All groups share one centre, and each spreads out both ways along 8 directions, with some noise.
In the rows, 128 means zero.
Known rows, each followed by its group:
[132 148 104 163 137 152 178 128 157 105 151 143 139 165 184 163 187]  (4)
[103 142 114 143 124 156 148 110 157 118 117 136 136 168 136 117 104]  (2)
[145 121  84 168 165 141  76 111 161 140 142 140 125 117 151 113 101]  (4)
[121 143 116  92 141 129 169  94 161 108 130 153 141 140 148 131 127]  (2)
[142 109 151 129 146 109 140 126 145 101 102 141 163 124 152 128 145]  (3)
[ 91 137  86 149 115 158 166  84 137 171 149 144 134 153 131 111 124]  (2)
[118 135 145 178  90 136 175 158 163 117 153 159 137 111 177 141 123]  (0)
[129 136 119 121 140 115 138 142 129 106 118 159 151 133 128 129 153]  (2)
[162  67 124 127 125 140 107  87 132 150 112 145 163 129 136  87  85]  (4)
[ 88 176  94 137 179 128 113 136 184  93 130 153 115 114 149 146 135]  (4)
[136  92 134 188 133 118 128 120 127 160 128 129 149 105 148 120 149]  (3)
[122 142 138 121 132 126 144 134 154 104 138 136 112 109 142 151 133]  (5)
[131  73 125 115 127 136 160 107  90 150 124 139 166 139 137 120 208]  (5)
[110  88 109 168 136 158 100 136 113 141 159 125  86  79 117 129 194]  (5)
[129 124 112  65 160 125 158 113 129  86 120 155 158 141 149 121 198]  (1)
[ 94 108 145 213 131 145  78 193 160  97 117 150 118  76 143 117 127]  (2)
[118 144  97 113 180 120 102 107 136 105  99 132 121 136  92 123 146]  (3)
[133 123 133 147 129 116 152 120 112 153 118 116 161 151 141 130 149]  (4)
[126 159 153 193 127 123 135 142 147 108 124  91 106 130 133 133 117]  (3)
[103 113 102  54 207  90 106  90 156 104  84 188 153  89 100 142 155]  (5)
[ 81 153 136 141 132 116 149 147 130 133 112 122 167 145 156 112 137]  (2)
[ 90 115  83 121 145 152 104 108  98 175 126 123 148 156 118  98 149]  (0)
[146  95 143 177  96 163 181 109 153  75 107 160 126 149 105 119 140]  (0)
[119  89 148 135 126 117 144 109 117 138  99 137 163 121 119 102 142]  (4)
[111 107 133 105 162 101 110 141 108 130 104 138 155 105 126 129 182]  (5)
[ 87 150  95 170 152 128 125 122 153 151 140 139 123 116 143 140 137]  (4)
[153 169 165  52 154  91 117 139 126  67  75  97 148 169 116 125  99]  (1)
[166 108 129 139 130 142 133 129 101 116 117 105 152 176 144 113 167]  (5)
[156 138 151 179 127 124 155 136 174  74 129 135 127 123 162 128 120]  (5)
[112 151 126  98 172  93 155 106 136 143  93 123 185 170 161 161 151]  (3)
[140 142 118 127 128 140 142 104 161 115 127 138 127 150 141 137  90]  (2)
[ 86 151 112 123 158 133 104 144 160 110 121 141 140 123 154 115 118]  (1)
[ 82 142 130 136 125 116 160 136 119 146 127 133 143 124 130 132 160]  (4)
[119 155 130 119 136 119 143 144 138 117 122 128 153 149 159 132 133]  (0)
[125 142 139 154 102 116 138 137 154 158 138 145 130 113 140 153  65]  (1)
[ 85 176 122 123 151 110 127 154 143 124 123 123 152 137 161 129 122]  (0)
[ 86 171 173 112  93  80 190 164 114 147 126 121 159 121 147 144 123]  (4)
[ 98 127  76 103 142 157 104 105 107 175 137 127 137 157 122 107 133]  (1)
[153 113 141 133 141 123 115 142 136 115 107 131 160 145 158 137 128]  (1)
[ 67 111 106 178 133 164 119 131 108 153 112 117 144 152 114  85 166]  (0)
[144 166  88 128 122 175 204 146 174  53 197 169 104 152 203 173 214]  (0)
[165 162 188 157 144  38 123 141 132 142  91  87 173 122 148 132  72]  (0)
[146 113 107  91  93 140 204  80 126 150 139 174 144 156 115 159 136]  (1)
[193 104 141 165 137  93 152  92 122 154 119 116 161 141 140 139 145]  (5)
[148 136 120 117 136 108 141 119 148 123 138 150 134 115 146 143 122]  (2)
[ 83  98 106 176 154 165  61 147 144 122 126 137 113  92 129  85 129]  (1)
[ 77  44 154 168 145 195 135  57 163 145  84 100 129 142 139 149 151]  (3)
[102  98  89 146 117 163 130 110 139 167 154 171 127 113 134 129 136]  (1)
[ 86 143  43  95 120 181 150 115  89 188 171 139 147 194 145 116 181]  (3)
[ 91  78 102  93 127 130 165  85 112 181 138 173 155 103 125 134 188]  (5)
[ 97 116 144 132  98 129 176 132 135 136 137 158 149 107 147 118 135]  (4)
[ 76  78 105 132 127 160 101 116  98 179 104 140 164 145 108  82 135]  (0)
[117 125 119 122 144 121 135 137 153 123 140 160 147 106 169 140 143]  (1)
[133 122 118 115 147 122 131 120 140 121 132 147 142 118 147 128 146]  (0)
[148 147 115 120 139 136  78 161  72 152 117  69 150 199 139 107 135]  (5)
[107 149 111  91 146 107 132 141 136 120 129 164 145 115 137 134 140]  (2)
[ 99 137 110 144 149 124 146 127 153 111 131 163 140 110 146 126 164]  (3)
[141  76 162 152 110 150 125 111 130 146 113 107 147 135 152 121 106]  (3)
[102 143 110 167 115 118 190 118 140 135 140 169 148 124 130 119 163]  (2)
[128 168 119 147 150  85 133 143 136 133 131 135 146 119 143 135 131]  (3)

New rows, each followed by its group:
[110 134 109  87 122 147 152 122 147 115 136 161 144 143 152 127 124]  (4)
[129 118 113 174 123 141 142 108 156 133 152 147 113 104 139 131 131]  (5)
[ 68 103 116  98 104 190 153 114 162 128 141 165 135 129 167 124 115]  (3)
[151  92 153 187 132 145 145 130 144  70  95 131 146 148 138 108 169]  (2)
[134 116  94  85 144 167 107  94 129 126 117 130 134 179 121 124 117]  (2)
[149 167 153 140 165  72 142 129 178  81 123 137 128  89 155 145 121]  (0)
[152 113  76 209 192 135  52  95 167 151 132 128 121 114 140 113 106]  (4)
[168 131 163 129 144  92 105 149 125 136 120  92 155 129 176 140 107]  (2)
[133 111 125 146 126 148 118 124 125 118 127 122 124 135 124 108 132]  (3)
[101 157 169 106 156  74 115 176 167 107 134 135 147  55 199 144 110]  (2)
[120 109 121 183 125 134 127 138 121 150 134 134 141 120 138 114 154]  (2)
[160 103 119 112 148 115 123 134 112 113 119 154 148 123 128 127 181]  (2)
[133 125 146  94 144  87 161 160 191  91 163 210 147  40 212 185 153]  (1)
[123 126 143 124 140 100 131 112 171 110 112 163 135  84 127 127  88]  (0)
[111 158 123 109 128  97 201  90 135 157 146 132 168 138 171 125 139]  (2)
[130 200  93 114 164  81 125 143 121 127 128 130 143 151 122 131 139]  (3)
[163 129 121 102 142 134 121 144 119  53 113 140 131 150 112  95 164]  (3)
[123 129 129 116 156 129 138 124 145  78 101 140 143 141 133 119 162]  (0)
[109 180 100  91 164 113  77 146 167 112 137 146 120 109 145 126  62]  (4)
[ 76 140  98 130 136 159  60 136 196 152 172 160  79  59 161 143  31]  (2)
[124 146 135  91 136 121 145 128 138 119 113 127 158 160 157 139 117]  (3)
[ 86 151  96 118 168 133 105 143 153 129 130 145 156 133 180 122 132]  (1)
[141 112 118 123 154  89 154  81 148 150 112 163 169 115 133 138 134]  (5)
[ 75 121  97 135 128 146 147 115 156 140 141 180 144 107 149 110 130]  (5)
[ 71 146  97  80 145 136 128 122 154 124 133 169 130 116 134 132 122]  (5)
[141 133 143 155  76 123 160 154 119 187 156 131 165 147 180 144  91]  (0)
[ 77 125 109 169 130 160 147 134 163 101 139 164 117 103 143 113 161]  (0)
[116  70  53 147 140 197 112  92 110 183 128 157 167 191 148 117 173]  (1)
[106 157 129  96 126 138 139 151 141  98 125 133 143 152 156 126 122]  (5)
[ 80 167 110 122 125 105 127 152 118 187 127 136 190 151 170 105  86]  (5)
[132 107 148 180 143 126 121 113 142 126 106 108 132 120 131 128 137]  (3)
[101 146 117 163 119 153 108 123 162 157 139 117 118 134 154 126  58]  (2)
[123 119 116 117 138 132 161 104 141 114 128 152 149 131 143 119 160]  (2)
[ 98 152 108 149 126 124 178 140 135 148 155 149 161 138 181 138 176]  (3)
[ 88  98 141 153  98 137 193 105 134 151 124 156 158 119 138 123 154]  (4)
[151 165 121 106 134 119 120 144 124 108  93 129 151 196 112 144  96]  (2)
[141 124 113 176 135 134 113 133 124 138 127 121 151 148 149  99 130]  (5)
[176 145 179 126 174  64 147 121 177  38  82 135 143 103 134 136 131]  (0)
[ 79 161 103 177 163 104 154  92 108 207 102  88 159 182 114 159 171]  (4)
[108 139 104 153 127 161 156 132 139 111 142 136 128 155 148 124 171]  (0)
[ 98 156 112 157 177 114  85 167 152  91 134 141 105  79 132 123 161]  (4)
[ 70 154 100 106 161 156 118 122 159  81  97 146 136 157 125  93 125]  (1)
[155 135 169 203 103 111 170 155 145 114 135 118 157 131 182 120 126]  (5)
[ 99 102 114 164 109 176 138 124 137 132 149 138 115 121 142 111 151]  (3)
[ 97 143 126 154 139 128 132 129 141 109 122 130 126 117 127  97 134]  (1)
[121 152 127 120 138 112 156 156 139  64  91 172 156 154 111 130 158]  (2)
[100 185  94 116 106 141 176  90 188 155 157 163 134 154 163 139  36]  (5)
[ 82  75  90 176  79 226 159 110 106 182 177 127 121 154 160 103 179]  (3)
[121 107  83 123 139 155  90 131 141 186 137 157 163 154 176 158  99]  (1)
[104 120  78 132 153 155 152  88  98 139 125 121 157 178 125  78 212]  (1)
[124  71 128  71 135 168 104  98 145  95 100 161 137 124 121 105 108]  (3)
[103 118 125 142 131 139 134 141 130 127 121 139 152 133 151 114 154]  (0)
[116 129  76 168 193 140  76  77 196 133 114 154 125 120 135 122  81]  (4)
[122 146 142 150 131  88 157 149 141 125 132 144 154 103 157 133 143]  (2)
[114 160 128 120 141  98 114 142 136 141 127 126 142 119 141 126  94]  (4)
[127 152 123 128 161  56 156  93 168 158  94 175 211 128 160 124  70]  (5)
[133 131  94 175 158 139 107 126 157 123 145 142 124 119 157 128 143]  (4)
[125 100 108 127 142 143 129 117 118 127 123 143 147 140 129 110 173]  (2)
[124 147 135 157 129 119 118 170 116 130 123 108 158 149 164 106 129]  (5)
[ 99 164 112 140 154 121 162 122 141 114 117 125 166 165 161 106 158]  (1)
[144 119 142 138 130 113 164 119 143 113 115 144 168 137 157 127 145]  (5)
[110 147 121  93 146 107 155 129 130 116 118 148 161 138 144 126 150]  (2)
[123 173  95 110 121 126 164 104 164 124 138 174 124 149 119 146  86]  (2)
[119 129 136 120 119 118 149 136 168 116 145 175 124  79 150 151 115]  (1)
[ 86 106  83 155 151 166 102 133 160 145 138 171 151 124 175 126 140]  (1)
[113 119 108  98 149 147 109 124 163  90 125 170 131 108 138 109 118]  (4)
[107 113  59  51 153 174 107  90 137 122 136 179 119 145 107 125 140]  (2)
[111 114 139  68 116 129 129 154 118  97 125 157 142 102 127  96 134]  (4)
[ 97 127 121 197 114 138 132 131 149 151 139 137 124 107 135 113 105]  (1)
[150  88 129 149  76 148 138 124 137 169 170 163 146 101 173  96  76]  (4)
[147  77 134 157 166  97 152  85 166 101 105 183 150  72 127 132 176]  (5)
[ 96 114 116 177 114 137 193  82 103 195 144 104 176 159 160  89 178]  (2)
[164 125 107  92 152 123 146 113 155  94 152 165 131 112 162 148 161]  (0)
[ 86 142 136 129 107 125 135 187 118 175 145 131 182 136 209 134 122]  (0)
[126 122 134 112 154 121 103 170 117  87  92 142 155 137 129 121 164]  (2)
[134 117 159  91 157  82 137 129  87 160 118  78 200 139 195 112 180]  (2)
[110 154 109  94 139 113 156 120 139 126 131 156 149 135 140 133 132]  (2)
[118 131 149  73 159 115 143 105 150 115 123 107 162 128 193 124 129]  (2)
[  4 212  73  99 129 173 134 171 134 154 150 127 141 187 171 127 124]  (0)
[106 129 112  98 140 131 186  78 139 136 136 137 159 144 161 112 159]  (2)
[118 143 132 150 134 130 141 128 146 113 108 129 149 152 140 120 115]  (1)
[100  89 141 128  98 156 215 100 169 100 157 186 116  80 149 148 182]  (5)
[ 83  96 105 182 158 164 102 147 176 102 129 172 138  93 169 108 161]  (1)
[143  63 142  67 154 104  91 128 103 148 100 151 197 110 154 108 137]  (0)
[103 180 112  84 144 101 188 105 126 118 132 127 151 151 137 114 160]  (1)
[104 163  39 138 155 112 144 128  93 186 168 161 157 148 134 119 207]  (3)
[127 142 120 127 131 122 141 130 142 136 145 142 140 125 160 137 128]  (0)
[113 116 125 109 143 147 159  86 150 114 126 131 149 142 162 110 146]  (2)
[146  73 125  91 111 171 110 101 127 105 100 161 109 141  68 128 107]  (1)
